The same things were measured in two ways. Each way mixes the same 10 hidden numbers, adds some noise and spreads widely along 7 directions of its own, which tell nothing about the thing.
In the rows, 128 means zero.
Some things both ways: the first way, then the second way.
[124  34 146 145 167  54  54 109 133 135 155 111 118 170 147 133 143  89
 120 102  97 175]
[ 84 120 137 159  97  97 171 141 126 167  89 131 131 155 113 114 137  97]

[132  79 160  97 152 108 114 147 133 115  99 129  79 128 148 127 102 115
 166 105 100  67]
[171  88 140 115  99 141 180 129 184 124  53  99  91  78  88 147 200 117]

[113 165 129  76  78 176 145  96 142 156 145 117 123 176 145 163 125 184
 119 147 131 156]
[129 114 157 162 153  67 147 135 114 116  84 139 168 157 189 102 105 132]

[156  81 137  99 185 170 172 111 107  87 104 105  97  87 130  93  75 140
 150  75 160  79]
[127  93 137 144 122 148 125 102 113 159 113 129 102  92 111 165 156 123]

[128 122 129 166 156  61  71 159  80 123 115 112 136 112  70  93 147  52
 133 146 144 138]
[104 134 157 106 101 117 153 151 144 133 100 119 133 131  77 109 147  89]

[119 138 134 145 143 106 121 131  73 133 130 106 151 134 129 159 132 119
 129 136 171 135]
[131 121 119 122 114 159 158 116 139 153 169 130  79 132 133 122 122 136]

[147 130 105 109 159 145 189  61  98 124 114 141  87 102 133 179  71 149
 148 150 160  95]
[156 147 168 129 109  83 126 107 110 125  68 137 170 144  95  94 151 103]

[ 93 231 183 109  69 116  62 140 155 154 167 147 120 206 127 179 163  49
 126  95  80 222]
[122 120 164 148 119  87 139 129 124 111  84 121 151 142 167  97 128 118]

[115 138 108 110 103 145 116  89 140  99 161 103 132 102 104  99 138 134
 137 144 117 136]
[147 145 113 117 139 141 109 176 150 115 154 140 157 147  97 152 101 160]

[148 123 137 167 139  87 101 167  99 160 106 111 137 148 128 117 132 110
 113 137 156 109]
[ 92 117 153  85  88 124 165 164 165 122  70 112 108 119  94 132 183  78]

[164 144 107 149 101 131 164 132 123 229  84 130 121 156 204 102 132 204
 113 147 135  86]
[126 134 130 104 162 155  97 138 140 164  98  95  89  69  48 169 166 119]

[113 158 153  70 108 185 164 134 149 143 161 149 114 136 140 208 140 152
 104 160  74 129]
[ 98 132 133 176 135 115 147 109  86 171 126 144 124 201 185  81 104 138]

[138 154 164 140  82 105 143 180 172 155 151 137 163 145 170 156 166 124
  92 128  75 108]
[182 162 122 147 163  97  89 137 162  90 163 116  76  88  65 120 108 160]

[102 149 122 133 124 167 103 106 109  94  73 131 100 117 113  94 122 129
 173 103 163 175]
[217  93 116 145 132 202 132 100 140  81 156  91  97 113 159 157 159 145]

[179 120 145 121 124  72 135 105 143 160 190 147 115 186 139 169 137 106
  60 148 100 111]
[125  74 108 122  91 175 167 112 149 147  77 152 124 110 138 140 187 140]

[146 105 139 134 148 112 162 123  88 176 107 153 143 159 155 223 153 149
 124 170 155 140]
[107 169 127 149 152  56 124 118 100 181  79 108 104 139 155 127 106 140]

[141 147 134  73 116 161 200 128 132 158 155 172 134 152 174 162 139 197
  96 140 124  76]
[ 84 106  75 134 107 162 154 128 137 211  91 120  75  98 134 182 157 149]

[158 104 127 140 159 138 132 132 136 136 126 116 117 136 154 131 100 144
 123 139 107  88]
[137 126 163 141 143  99 127  89 101 147  92 123 133 106 132 105 139 107]

[176 127 128 149 145 147 153 122 127 129  88 130 129 162 142 129 101 144
 119 134 127 132]
[122 152 108 112 127 115 120 101 108  33 183 136 141 145 164  79 142  77]

[128  41 132 141 117  64 107 144 141 174 109 109  96 130 153 124 125 152
 122 132 158  77]
[109  97 129  97 104 110 173 126 167  99  89 142 116 108 187  93 151 138]

[ 98 173 123 172  67  89 103 147 172 177 137 135 130 153 182  96 132 138
  92 101 116 132]
[118 147 178 132 123  85  92 112 112  84 158 136 158 123 112  58 101  99]

[156  29 121 179 178  64 111 117 147 123 111 147 107 111 147 119 126 101
 115 123  87 116]
[163  98 135 117 115 153 129 149 162  85 116 110 147 128 111 146 157 123]

[168 122 151 139 181  85 119  58  34 123 169  78 103 144 104 215 126  56
 113 141 159 169]
[ 95  90 115  97 107 162 181 119 145 153 130 148 107 148 180 123 151 141]

[160 137 139 124 119 118 130 131 132 122 118 142 145 133 103 109 169  99
 148 136 125 137]
[108 139  88  86 117 148 104 181 161  95 142 126 127 121 125 177 128 149]

[136 118 144 125 132 136 144 130 129 125 110 109 119 117 120 142 118 110
 127 129 104 138]
[ 91 123 160 119 124 113 130 169 118  94 149 157 174 204 139  98 105 103]

[105 135 120 136  99 128 125 140 168 155 102 149 126 106 167  97 136 147
 165 108 114 118]
[136 107 130 141 109 158 118 112 134 123 148 136 109 119 136 112 129 144]

[179 106 117 134 125 105 148  97  94 178 127  88 165 187 149 153 145 171
 111 183 150 134]
[106 138 148 105 161  70 128 203 159  77 134 130 178 147 149 124  75 125]

[175 100 129 122 107 125 157  95 132 178  73 122  77 168 174 133 103 183
 130 137 146  96]
[138 144 163 125 134 156  93 105  74 137 150 152 151 166  99 116 131 116]

[179 137 140 153 133  83 147 152  98 127 115 145 172 153 103 126 171  96
  96 164 120 127]
[ 75  72 113 133 109 162 151 100 103 163 141 158 123 139 208 138 126 144]

Other things, the second way, with their names:
Z509: [156 123  92 134 109 156 147 147 170  56 189 148 112 146 109  95 136 121]
Z53: [168 153 125 119 143 107 115 102 130 126 100 138  95  89  95 135 151 152]
Z393: [170 130 163 130 147 129 137 150 158  39 181 127 136 149 100  62 122  91]
Z746: [ 86 129 123 118  77 174 156 101 107 163 173 141  96 165 145 100 136 119]
Z21: [ 64  84 171 138  89  90 154 165 116 181  69 149 176 151 164 161 101 125]
Z446: [149 125  76 129 132 117 150 142 166  52 135 143 133 130 152 113 144 130]
Z640: [151 143 111 133 111 216  84 100 110 100 208 128 118 142 108 100 138 129]
Z490: [135 171 138 106 158 117 121 135 115 117 167 114 121 151 130 123 106 108]
Z866: [157  61 194 130 124 142 133 164 175 118  78 104 118  86  87 147 154 126]
Z925: [ 77 143 178 119 141  80 103 116  84 212  62 111 126 117 148 141 109 136]
Z860: [129  84 156 103 152 120 133 157 149 168  52 116 116  91 109 205 154 139]
Z678: [166 161 111  95 182 147  88 143 131 194  89  63 125  69  91 216 117 164]
Z238: [150 143 126 126 122 125 119  97  95  75 192 160 162 166 174  95 102 124]
Z695: [158  58 150 119  95 214 149 139 164  95 185 141 134 129 116 120 134 131]
Z256: [116 136 145 141 124  78 132 133 127 142  97 169 146 151 110  91 118 141]
Z672: [ 95 127 203  94 140  81 122 161 103 142  99 121 174 167 167 150  94 111]
Z767: [134 193 161 118 125  71  94 168 120 104 124 106 152 154  65 138 104 106]
Z150: [146 146  99 142  79 167 147  87 132 142 136 141  84 136  79  77 176 116]
Z327: [126  67 129 152  95 189 152 111 123 121 158 140 119 142 157 123 145 113]
Z660: [147 143 158 128 124 132 108 127 106 164  78  95 120 136 103 166 152 124]
Z633: [129  91  97 148 105 190 133  64  85 183 146 150 119 141 181 144 140 158]
Z924: [147 137 145 143 137  76 121 140 144  84 116  68 150 107 169 114  98 113]
Z899: [140 109 121 120 141 124 121 119 119 138 125 149 154 106 171 167 103 174]
Z435: [ 92 174  78  90 145  60 105 105 120 104  91 117 132  64 154 135 138 112]
Z388: [107 158 106 100 129  99 145 136 131 176 116 121 145 114 138 146  97 135]
Z83: [165 130  96 107 148 186 102 102 129 106 189 127 119 103 137 124 118 156]
Z590: [115 117 146 139 132 120 106 105  85 155 145 175 171 150 158 111  87 151]
Z355: [ 91 157 105 138 113  79 183 124 133 174 107 147  93 136  92  95 136  97]
Z703: [106 138  61 116 115 100 136 122 159 102 122 133  79  80 153 157 150 152]
Z147: [139 154 131 117 126 105 137 153 139  75 139 114 127 163 149 110 122 109]
Z414: [120 130 104 104 101 117 123 122 157  52 128 145  99  96 122 100 173 106]
Z859: [130  65 146 163 156 147 131 113 121 137 135 138 128 112 185 124 107 153]
Z927: [106 208 126  89 141 113  79 139  92 104 175 158 171 195  83  94 115 102]
Z81: [140 101 170 105 119 134 116 197 170 142 111 121 150 140 125 179  89 186]
Z810: [107 156 133 102 117 127  92 175 134 146 128 122 163 137 105 156  94 149]
Z520: [133 100 133 126 124 167 144 103 103 143 146 133 130 144 176 139 127 129]
Z959: [126  96  66 113 122 167 136 124 178  71 185 134  87  66 141 129 141 141]
Z789: [151 157  94 171 144 172 107  94  84 194 152 113 105 127  86 149 124 138]
Z783: [ 93 153  77 100 115 157 132 147 128 105 162 123 139 162 188 123 114 135]
Z284: [160 144  93 140  97 145 159 110 141 171 121 153  62 128  73 135 157 156]
Z784: [137  77 131 119  96 198 180 149 152 122 152 131 131 162 134 135 145 115]
Z30: [125 161 105  83 143 153  98 187 143 127 138 111 139 160  97 182 123 144]
Z837: [179 157  51 126 144 159 140  47 125 107 160 103  97  60 137 101 157 121]
Z756: [142 140 150 116 154  58  91 180 141 100  80 120 199 100 113 174  91 149]
Z761: [135 146 145 154  86 107 158 115 109 176  96 133 105 160  72 119 152  98]
Z401: [ 49 114 117 126  99 147 153 118  87 160 157 137 142 153 173 127 115  87]
Z619: [142 135 136 140 132 159 121  90  96 131 173 143 147 143 158  81 102 139]
Z113: [156 149 144 171 107 100 114  39  63 161  89 123 129 103 124 100 150 104]
Z971: [117 168 177 115 144  76 119 162 114 120 110  93 150 174 128 118 108  89]
Z34: [187 117 154 158 116 139 158 136 162  77 120  97 109 141  63  85 175  73]
Z215: [181 158 137 149 160  98  90 133 123  52 162 115 140 133 119 112 106 117]
Z759: [ 90 180 125  86 154 136  65 131  85 146 154 142 148 127  65 137 121 101]
Z839: [110 129 211 164 141  78 111 144  90 179  99 123 157 176 136 114  79 134]
Z299: [148 131 139 153 124 131 149  86 123 141 126 146  87 128 102  68 150 130]
Z963: [141 115 111  93 112 176 166 152 175  85 152 121 131 125 108 112 156 102]
Z785: [ 85 195  74  75 122 142  85 168 128 119 154 116 137 139 107 160 121 126]
Z829: [171  98  68 131 182 142 162  72 147 133 111 102  65  58 199 148 154 169]
Z628: [ 85 111 155 128 118 118 150  97  94 166 133 129 134 135 174 110 113 109]
Z900: [167  48 105 118 127 165 200 155 198  84 133 118 123 101 161 153 144 131]
Z422: [153 132 174 145 146 115  99 161 122  99 161 120 181 159 119 117  75 128]
Z549: [130 184 142 105 181  59  93 143 106 127 114  97 140 126 132 151  94 123]
Z417: [ 74 118  80 103 125 105 142 124 147 139 100 149  86  96 162 143 152 146]
Z659: [124 175  79 130 107 138 113 113 131 144 132 124  59 126  88 126 160 136]
Z5: [161 120 161 159 111 134 165 107 118 128 119 145 125 170 101  82 152 115]
Z249: [118 161  77 128 145 111  98 127 139 102 154  86  89  87 147 151 121 132]
Z27: [ 98 121 137 167  85 141 146 118 124 135 151 127 110 144 104  64 133  89]
Z638: [110 180 108  98 164  90 112 147 123 116 127  86 158  92 133 138  98 100]
Z688: [153 122  75 166 159 145 112  94 124 118 181 131  99  84 151 142 110 164]
Z233: [189 150  87 138 163 170 116  83 114 133 168 114 120 109 139 123 119 153]
Z61: [ 89 131 149 174 102  80 108 103 102 148 124 148 142 110 143  83  91 134]
Z984: [104 121 153 108 129  95 124 174 135 158  87 158 171 139 116 154  99 148]
Z919: [149 139 146 118 150 145  87 169 117 131 150 139 177 149  54 164 107 127]
Z146: [158 153 173 144 127 100 116 130 123 116 116  76 148 118 109 107 109 104]
Z782: [107 101 120 173 149 128 130  77  74 155 137 169 116 162 190 107 128 141]
Z382: [128 158 131  82 157  91 131 156 161  75 140 100 116 114 146 115 113 118]
Z464: [106 169  97 103 119 142 110 148 128 117 201 124 127 139 100 127 102 102]

Some of these things the first way, each followed by its name:
[118 143 117 150 111 145 102 125 124 115 112 100 148 105 130 108 157 136
 159 160 100 141] => Z839
[102 100 102 190 160  91  47 148  96  66 111  90 156  79  52  48 142  74
 135 149 136 160] => Z784
[162  77 116 141 112 135 159  78 133 186  75 108 116 168 182 134 129 193
 130 139 140 159] => Z782
[126  92 120  92 141 147 117 104 117 113 141 139  96 116  90 124 139 145
 124 146 165 123] => Z783
[125 153 129 122  52 155 158 140 183 181  99 151 135 201 198 128 129 225
  93 130 123 127] => Z215
[138  49 144 137 126  56 110 116 140 140 118 124 117 119 163 146 159 117
 161 126 113 100] => Z81
[179  93 136 114 148  96 103 129 128 143 102 139 118 156 123 121 152 110
 171 174  88  96] => Z619
[148 134 158 118  98 108 123 154 126 127 125 112 117 144 104 138 134 107
 113 136 155 101] => Z53
[125 101 130 117 108 108 110  93 144 158 126 128 125 179 164 103 145 151
 130  89 137 174] => Z688
[101  81 166 106 166  99 104 138 172 110 145 132  96  95 111 153  96  46
 159  62  98 146] => Z590
[163 142 141 123 147 156 142  87 136 110 164 102  95 117 113 184  97  90
 109 139  92 138] => Z927
[134 134 122 131 112 156 153 124 108 140 111 119 139 155 140 163 122 185
 111 161 174 128] => Z147
[146 116 151 155 141  57 128 154 134 169 155 145 152 156 143 125 146  86
  79  86 134 143] => Z959
[110 117 126 159 116  81  66 124  79 107 116 104 115 124  99  92 154 107
 125 137 176 138] => Z746
[144 139 150 104 121 170 177 165 186 136 103 139 114 107 159 118  92 141
 150  85 114  73] => Z414
[131 122 131 129 110  81 128 117 144 171 140 119 145 157 146 155 132 123
 130 132 136 137] => Z984
[144 112 141 139 134 133 122 157 115 135 128  92 131 136 138 150 125 143
 106 152 130  93] => Z382
[149 142 150 114 176 142 135  62  76 145 136 139 115 166 152 187 134  97
 158  80 163 206] => Z249
[190  91 162 153 157  72 137 125 130  95 173 135 143 188 115 201 122  84
  51 145 112 124] => Z238
[154 120 158  92 149  91 167 131  98 110 180 144 147 158 106 173 131 108
  75 123 160 108] => Z21
[ 94 146 122 171  37  66  89 150 140 185 102 134 133 212 195  93 150 196
  67 142 133 130] => Z628
[119 150  93 158 154 111 110  91  78 109  89 154 122 122  86 104 115 104
 163 125 215 167] => Z113
[135 129 136 130 128 148 115 119 115 118  74 138  99 128 133 121 131 130
 174 134 131 124] => Z660
[142 152 129 164 112 141 123 149 103  94 109  86 155 135 120 124 126 147
 106 168 133 111] => Z672
[ 81 131  89 126 155 147  97 133 125 102 107 154 111  88  93  64  96 134
 156 130 147 124] => Z837
[113 132 104 136 126 121  84 110 124 143  95 106 117 136 143  81 116 137
 180 135 114 136] => Z963
[149 166 125 151 110  76 114  87 105 174 106 130 140 185 131 134 147  90
 137 131 132 203] => Z919
[143  56 114 158 167  93 116 169 110 103 130 130 150 129 102  66 129 148
  59 143 158  93] => Z401
[126  99 106 157 133  84  92 146 148 115 129 152 153  86 101  83 166 100
 149 161 114 113] => Z810
[123 139 152 126 112 134 130 131 133 165  76 100 111 151 175 135 104 130
 167  86 125 143] => Z860
[162 110 107 159 125 126 164 162 153 166 118 129 125 111 142  89 107 169
  66 148 136  64] => Z759
[155 123 148 141 134 106 135 149 133 142 116 119 152 124 122 136 147  90
 138 126 118 132] => Z417
[157 118  83 175 126 137 122 103 106 178  92  66 150 147 168  96 117 193
 134 174 142 124] => Z393
[115 139  83 153 102 119 101  95 152 168  55 147 130 121 177  86 143 160
 236 162  97 132] => Z150
[189 121 123  79 171 180 181 102 117 105 115 154 120 105 111 133 130 140
 177 165 121  75] => Z785
[133  46 129 119 112  62 133 120 165 142 154 144 110 155 146 118 125 158
  66 114 149 100] => Z756
[129 127  67 144 146 166 137 116 123 115 106 139 151  93 110  89 129 179
 154 205 125 103] => Z233
[123 138 135 117 115 133 131 145 125 147 125 109 116 106 123 138 127 128
 133 147 126  96] => Z299
